There are 8 hidden switches. A switch that is on adds its own fixed numbers to the row, and there is some noise. The rows also spread widely along 11 directions, which tell nothing about the answers.
(in the rows, 128 means zero)
Known rows, each followed by its switches (1 for on, 0 for off):
[123 112 145  66  86 139 120  98 135  95 132 118  97 122 143 131 140 132
  90 113 116  93 139 118 136  93 128 149 159  98 130 133 141 125 144 171
 129 122] | 1 1 0 0 0 0 0 0
[163  78 105 127 102 118 166  73 121 105 108 101  70 105 106 115 130 101
 110 108  71  86 156 115 140 101 157 142 185 106  95  80 126 137 171 144
 133 128] | 1 1 1 1 1 0 0 1
[130 107 105 125 132 180 156 123  93  68 116 129 103 107 158 122 134 113
 126 124 194 136 141  90 140 133  82 154 113 145 133 111  64 119 136  72
  88 160] | 0 1 0 0 0 0 0 0
[145 151 160 111 137 131 156 144  91 101 129 163 121 156 148 128 107 140
  74 146 162  88 137 115 147 107 123 186  70 143 164 151  87 104  93 121
 140 149] | 1 0 0 0 0 0 1 1
[145 101 151 102 157 120 128 139  67 111 110 128  85 147 144 117 113 126
  99  72 138 127 145 143 138 184 111 156 163 122 115 157 117 117 115 126
 126 156] | 0 1 1 0 0 0 0 1
[108 136 149  85 127 146 142 106 129  97 122 161 107  98 113 135 123  88
  76 139  92 101 143 130 135 143 138 153 125  98 148 125 141 123 124 152
 128 125] | 1 0 0 0 1 0 0 1
[153  93 114 152  93 118 159 127  90  99 117 112 100 115 178 142 117  98
  98 130 175  91 160  98 155 113 119 135 123 114  95 110 100 116 143  79
 108 116] | 1 0 0 0 1 0 0 0
[154  80 109  84 118  98 143 103 124 102 106 116 107 144 148 132 134 122
 108 154  78 108 129 126 142 133 167 161 179  79 126 100 141 127 130 127
 154 112] | 0 0 0 0 0 1 0 1
[143  69 121 142 108 107 159 111  98 101 119 119  40  76 137 134 147  61
  78  98 125  77 169 107 161  96 113 104 156  77  82 127 144 128 149 124
 104 124] | 1 1 1 1 0 0 0 0
[152  45  93  98 129 102 152 103 132 109 105  97  62  99 129 142 135  91
 109 106  48 110 127 113 137 132 138 109 213  60 115 137 153 138 131 145
 136 138] | 0 1 0 0 0 1 0 1
[131 117  90  95  93 151 150  68 140  90 129 106 129 140 148 134  91 167
 120 113  96 119 111 119 113 112 134 157 166 129 159 119 110 124 145 179
 138 145] | 1 0 0 0 1 1 0 1
[149 140 127  75 136 149 147 132 123 141 144 144 104 160 140  72 128 185
 153 140 130 120 134 105 126  75 120 150 129 128 160 126 106 135 119 141
 165 159] | 0 1 0 1 1 0 0 1
[126  79 106  79  94 131 154  58 136  58 114 117  92 126 162 161 130 107
  89 133  95  91 101 129 143 137 121 174 195  85 133 129 127 109 126 167
 119 164] | 0 0 0 0 1 1 0 1
[137 133  97 161 112  93 179 153  90 137 141 149 145 143 152 116  82 141
  96 138 145 135 183 128 126 105 139 101  78 106 124 125 136 121 134 108
 131 105] | 0 1 1 0 0 0 1 1
[142 133 158 105 118 127 137 106  88  87 128 126 111 167 140 131 104 152
  72  71 131  92 135 136 136 144 137 181 136 154 142 157  94 102 121 156
 139 143] | 0 0 1 0 0 0 1 1
[195 120 166 126 174 118 159 146  77 151 124 131  64 154  86  67 114 143
 124  78  99  92 161 127 134 115 148 164 137 162 119 122  87 126 119 124
 169 164] | 0 1 1 1 1 0 0 1
[179 112 174 110 164  86 132 185  72 169 116 135  83 155 149  91 120 131
 109 127 134  88 158 122 148 132 144 150 129 107 117 146 127 128 101  96
 170 127] | 1 0 0 0 1 1 0 1
[138 133 163  67 144 128 131 156 104 133 145 162  88 160 152 106 121 161
 106 117 149 102 128 134 134 109  98 154 121 109 161 185 124 111  79 161
 146 174] | 0 1 0 0 0 0 0 1
[141 102 140 120  91 125 144  73 110  87 134 116  89 120 106 116 129 107
  99  95 103  79 149 156 127 125 152 165 165 124 107  90 124 124 173 154
 120 127] | 0 0 0 0 1 1 0 0
[134 113 140  86 171 140 113 149  74 135  98 117  92 139 130  86 134 134
 128  83 114 148 145 114 126 185 123 143 178 120 119 135 128 154 150 119
 138 145] | 1 1 1 0 1 1 1 1
[110  83 103  89  81 123 125  77 129  88 119 111  98 114 131 143 122 109
  90  85  71 128 142 142 113 145 138 116 202  78 116 130 178 137 178 187
 108 119] | 1 1 0 0 0 0 1 0
[102 137  95 107 106 167 143 102 152 104 154 118 117  97 155 147  91 148
 102  84 114 133 114  91 117  86 105  85 125 119 176 180 116 126 112 180
 132 133] | 1 0 1 0 0 0 0 0
[117 174 136  80 143 135 127 152 125 133 132 158 188 162 127 102  90 171
 106 153  82 169 152 129 102 149 179 130  89 123 174 116 139 134 120 129
 176  75] | 0 0 0 0 0 0 1 0
[107 130  71 102 131 168 163 103 142 103 129 149 131 108 149 126 104 132
 132 141  98 160 126  90 119 125 117 100 128 103 168 126 118 138 128 136
 133 134] | 0 0 0 1 1 0 0 1
[128 166 174 131 113 154 144 119  85  97 149 147 110 134 121 116 105 130
  75  79 168  83 158 129 127 112 122 162  82 173 140 146  85 112 145 137
 110 141] | 1 0 0 0 1 0 1 0

New rows. What belongs after each?
[140  83 117 113  96  89 139 112 108 104 121 102 101 131 182 175  94 118
  70  67  96 109 138 121 144 154 135 106 178  82 117 183 140 112 117 149
 128 108] | 0 0 0 0 0 0 0 1
[123 142 140 101  97 138 146 123  98 103 133 143 151 153 165 131  84 152
  91 138 152 118 156 136 123 127 127 158 101 129 133 120 113 105 124 141
 118 124] | 1 1 0 0 1 0 0 0
[120 121 104  95 128 181 117  94 112  85 127 111 110 127 138 110 125 156
 143  90 137 144 119 111 111 136 108 154 161 152 157 120  98 140 153 142
 118 148] | 1 0 0 0 0 1 0 0
[125 129 148 101 116 156 139  63 100  59 112 110 113 135 120 157  90 128
  61  51  78 101 121 132 123 181 142 181 168 157 140 153  93 111 150 182
 112 147] | 1 0 0 0 1 1 1 1
[126 114 128 106 163 175 144 134 110  92 114 122  98  97 123 140 110 111
 103  76 108 147 131  95 127 167 109 123 137 137 149 164  88 124 105 120
 115 149] | 0 1 0 0 0 0 0 0
[ 82 150 138  78 141 168 116 130 123 106 129 129 142 101 136 134 108 136
  97  74  89 170 145 105 111 171 129  94 135 107 152 169 136 143 130 150
 122  94] | 0 1 0 0 0 1 0 0
[151 135 166 115 141 125 146 136  85 108 110 142 124 146  92  97 112 120
  82 131 104 104 172 141 129 141 171 186 104 148 119  85 110 120 137 115
 144 117] | 1 1 1 0 0 0 1 0
[124 115 136 102 106 145 156 111 113  78 137 139  77 121 148 132 148 119
  91 112 168  83 134  98 150  86  92 156 124 118 140 156  98 117 131 133
 107 165] | 0 1 0 0 0 0 1 1
[146 117 132 128  88 118 154 116 107 104 150 124  85 129 166 127 131 131
  95 101 177  71 148 108 152  67 105 136 119 120 128 153 103 113 134 125
 124 133] | 0 0 0 0 0 0 0 1
[155 122 126  98 131 136 149 151 130 139 153 118  97 139 145 102 118 174
 131 114 129 105 125  90 127  57 117 113 122 124 159 163 106 131  98 140
 161 149] | 0 1 0 0 0 1 0 0
[153 107 140 108 109  92 150 120 113 112 129 135  98 143 131 132 121 121
  78 121  95  85 148 133 140 112 156 144 140  98 132 143 144 117 128 145
 153 119] | 0 0 0 0 0 0 1 1
[177 118 155 112 140 131 155 122  98 107 112 132 112 151 116 117  95 127
  97 136 104  89 134 132 134 137 156 196 126 154 132 103  84 103 105 123
 154 152] | 1 0 0 0 1 0 0 0
[160  95 129 108 132  85 160 121 104 129 118 153  78 136 132 100 135  99
 102 166  97  87 153 141 152 112 151 153 149  76 110  99 151 124 117 127
 165 137] | 0 0 1 1 1 0 0 1
[134 123 115 100 119 135 144 144 107 118 136 153 117 148 141  80 147 143
 138 173 166 128 156 121 126  87 121 150 109 113 139  90 125 137 151  98
 136 136] | 0 1 0 0 0 0 1 0
[165 105 144 129 151  89 168 159  78 130 116 167  83 145 118  93 142 101
  97 163 127  92 181 133 152 107 143 153 104  97 113 107 135 126 124  96
 148 133] | 0 1 0 1 0 0 1 1
[119 179 192  97 135 146 125 150 101 131 117 127 150 123 109 117 102 136
  70  73  94 125 186 102 127 161 174 137  94 147 128 141 107 136 155 117
 138  59] | 1 1 0 0 1 0 1 1
[162 118 150  99 118 139 153 109 142 127 151 125  74 125  83  91 124 138
 122 103  84  76 136 125 120  64 146 146 143 134 142 120 108 130 130 166
 157 156] | 0 1 0 0 1 0 0 0
[135 128 160  82 130 160 109 103 109  95 130 124  74 123 102  86 167 126
 129  81 131 103 143 122 132 129 127 179 160 142 139 111 106 142 165 131
 136 132] | 0 0 0 0 0 0 0 1
[155 120 152  85 159 165 118 130 107 120 110 108  66 119  88  85 153 133
 130  65 102 118 139  90 128 129 131 159 165 155 145 133  92 154 159 120
 147 142] | 1 1 0 0 0 0 1 1
[145 110 133 107 155 123 176 128 129 125 117 138 103 108 102 130 102 100
  92 133  50 115 140 116 132 132 159 126 128  96 138 131 130 127 100 137
 149 132] | 0 1 0 0 1 1 0 1
[159  74 108  91 156 118 149 125 114 137 110 126  59 125 122  95 134 117
 139 136  87 114 120 125 133 119 123 141 191  87 125 116 145 142 119 144
 155 180] | 1 1 1 0 1 1 0 1
[103 162 165 101 145 167 127 105  97  93 114 134 130  99  94 103 128 114
  82  88  88 139 183 120 127 163 166 145 111 138 120  90 122 142 167 130
 122  73] | 1 1 1 1 0 1 0 0
[143 115 143 143 153 136 147 132  61  94 118 146  93 122 122 125 112  92
  95  85 147 119 163 136 138 179 115 152 117 141 123 134  96 117 134  97
 107 141] | 0 0 0 0 0 0 0 1
[113 121  99  97  46 132 154  85 167 107 149  98 116 105 155 142 133 144
  96 104 107  96 145  74 134  49 137  94 149  87 130 139 132 140 177 158
 127  90] | 0 1 0 0 1 0 1 1
[116  89  84 133  82 115 164  72  99  68 121 123 117 117 165 154 112 107
  85 114 117 124 169 136 135 138 132 124 153  81 100 107 145 117 172 145
  91 105] | 0 1 0 1 0 1 0 1
[106 146 142  39 114 157 119 119 107  87 125 155 155 191 174 118 110 183
 109 151 150 143 119 139 119 153 112 189 140 124 159 135 120 108 115 157
 132 162] | 0 1 0 0 1 0 1 0
[171  79 139 103 111  88 142 125  98 110 113 104  83 146 140 113 149 119
  94 130 113  81 153 119 150 107 156 161 167  97  94 111 131 128 143 112
 143 121] | 0 1 0 0 0 1 1 0
[132  98 187  64 116 107 106 120 100 125 133 146  54 131 116  97 158 102
  96  97 112  77 156 169 137 136 125 154 184  81 100 138 174 131 144 169
 128 143] | 0 1 0 0 1 0 0 0
[123  87 122  61 154 150 111 125 106 104  83 110  74 111 145 125 147 108
 122  92  95 148 122  93 135 191 110 137 211  98 124 147 132 150 149 122
 121 152] | 1 1 0 0 1 0 1 1
[133 134 115 117 182 119 181 162 118 146 123 176 114 120 107 107 105 111
  91 159  59 143 156 112 126 121 151  97  88  87 163 141 147 137  86 129
 170 129] | 0 1 1 1 0 0 1 1
[113 133 116  77  82 133 126 100 117  81 144 135 142 169 176 133 113 171
  98 128 148 121 129 133 123 117 124 159 140 116 154 138 130 114 138 161
 131 130] | 0 0 0 0 0 0 1 0
[151 104 133 133 100  99 156 142  86 111 124 117  88 134 181 136 135 125
  72  99 160  86 177  85 165  91 122 120 121  99 102 157 111 120 140  99
 123 107] | 0 1 0 1 0 0 1 1
[157 111 109 135 137 127 155 127 110 140 157 154  63 124  87  51 156 124
 168 135 143  97 154 149 117  63 122 138 128 121 148  87 135 153 165 124
 145 163] | 0 0 0 0 0 1 0 1
[156 134 124 129 100 127 168 124 120 127 147 138 120 132 113  93 117 145
 117 151 142  96 170 121 128  53 146 148  87 131 139  88 111 129 151 124
 141 113] | 1 1 0 0 0 0 0 1
[ 84 118 158  82  86 144 112  92  94  68 118 145  90  93 145 136 168  75
  74 104 164 104 178 140 148 153 105 157 149  81  97 113 159 133 190 134
  70 103] | 1 1 0 0 0 0 0 1
[113 112 116 102 127 155 137  98 121 101 132 149 103 102  88 105 117 105
 119 113  89 141 154 159 102 139 130 130 146 110 142  97 155 139 164 164
 113 135] | 1 1 0 0 0 0 0 0
[114 167 155  79 109 146 132 126 103 116 144 148 154 160 160  85 129 174
 114 152 158 120 169 120 131 101 142 161  95 123 129  93 117 133 150 124
 140  97] | 0 1 0 1 1 1 0 0
[147 132 143 151 107 111 172 135  93 123 146 154 110 122 115 115 102 115
  88 127 147  89 189 143 131  86 136 133  74 122 124 114 127 115 144 127
 119 114] | 1 1 0 0 0 0 0 1
[134 153 166 106 120 152 111 111  95 100 135  99 117 140 116 116 108 162
  86  32 107 104 149 114 118 137 156 151 140 172 140 154  96 130 163 157
 139 102] | 1 0 0 0 0 1 1 0
[141 131 131  91 148 162 137 132 123 106 124 116 110 124 160 137 104 152
  96  98 110 122 118  66 141 119 123 127 126 135 166 178  84 120  88 135
 155 128] | 1 0 0 1 0 0 0 0
[156  88  87 139 108 130 172 105 141 109 112  96  85  86 121 125 144  91
 122 119  91 103 141  64 145  95 151 111 158 106 123 103 103 150 169  86
 141 112] | 0 0 0 0 1 0 1 1
[128 145 121  89 116 140 167 143 165 138 143 149 139 115 123 106 122 141
 114 180  91 115 143  84 125  55 155 111  87  97 163 116 127 139 114 126
 169 109] | 0 1 0 0 1 0 1 0
[119 114 100 100 125 152 136 122 134  98  98  87 136  89 177 161 118 122
  94 107 102 150 134  45 145 150 146 106 143 103 139 142 100 143 134  92
 135  67] | 1 0 0 0 0 1 0 1
[140 120 144  71 161 111 120 199  99 166 140 160  95 166 165  87 126 164
 125 136 147 129 136 118 127 108 102 112 123  88 154 188 146 131  81 127
 166 156] | 0 1 0 0 0 0 1 0
[ 81 177 148 101 136 168 111 151 103 113 143 148 145 112 142 105 135 138
  98  92 152 154 164 100 120 146 126 107  87 128 154 146 127 148 156 110
 120  78] | 0 0 0 0 0 1 1 0
[ 98 129 117 103  81 144 138  98 150 100 156 130  76  85 139 134 149 113
  88  89 132  87 138  91 136  57 102  97 136  91 156 175 145 141 160 170
 116 121] | 1 0 0 0 0 0 1 1
[141 137 158  93 151 165 125 141  93 117 101 101 113 122 136 103 132 142
 117  89 135 128 152  75 139 154 138 159 137 149 123 120  75 143 149  87
 133 106] | 1 1 0 0 1 1 0 1
[141 108 128 118 107 146 150  81 128  79 126 116  80  92 105 106 172  93
 109 124 108  83 160  99 146  84 157 157 139 120 117  71 108 143 177 111
 131 101] | 0 0 0 1 0 1 0 0
[126 133 151 121 125 146 137  88  93  91 112 132 101 105  98  96 145  95
 103  99 106 106 179 128 135 152 160 164 141 135 106  70 122 146 199 116
 117  92] | 1 0 0 1 1 1 0 1
[153 135 156  70 159 136 152 141 104 110 117 162  99 155 144  87 158 147
 103 199 146  86 137 103 163  77 128 209  97 115 147  99 102 120  85 112
 164 157] | 1 1 1 1 0 1 0 1
[110 114 115  91 123 173 155  84 133  79 108 147  94  83 103 116 150  84
 121 151 114 121 141 115 130 126 117 161 142 109 138  76 122 140 163 128
 105 149] | 1 1 0 0 1 0 0 1
[129 122 137 121 145 131 149 124  95  99 103 137 125 113  95 119 114  93
  83 100  61 146 183 122 123 179 175 123 129 116 114 104 133 135 159 115
 129  82] | 0 1 0 1 0 0 1 0
[101  83  44  83 116 155 135 113 136 118 105 117 114  97 174 127 118 125
 158 137 111 188 126  91 111 149  99  78 193  64 135 120 157 156 163 125
 115 129] | 1 1 0 0 1 0 0 1
[114 102 140  83 139 150 121 132  88  86  91 109 117 110 186 159 117 106
  81  98 133 139 136  93 149 200 115 137 165 104 107 151 111 123 120 105
 101 120] | 1 1 0 0 1 1 0 0
[ 93 159 178  87 111 121 105 153  81 129 136 170 108 132 158  99 152 115
  84 125 184 104 181 135 140 136 115 140 104  89 117 140 163 140 165 115
 116  93] | 1 0 0 0 1 0 1 1
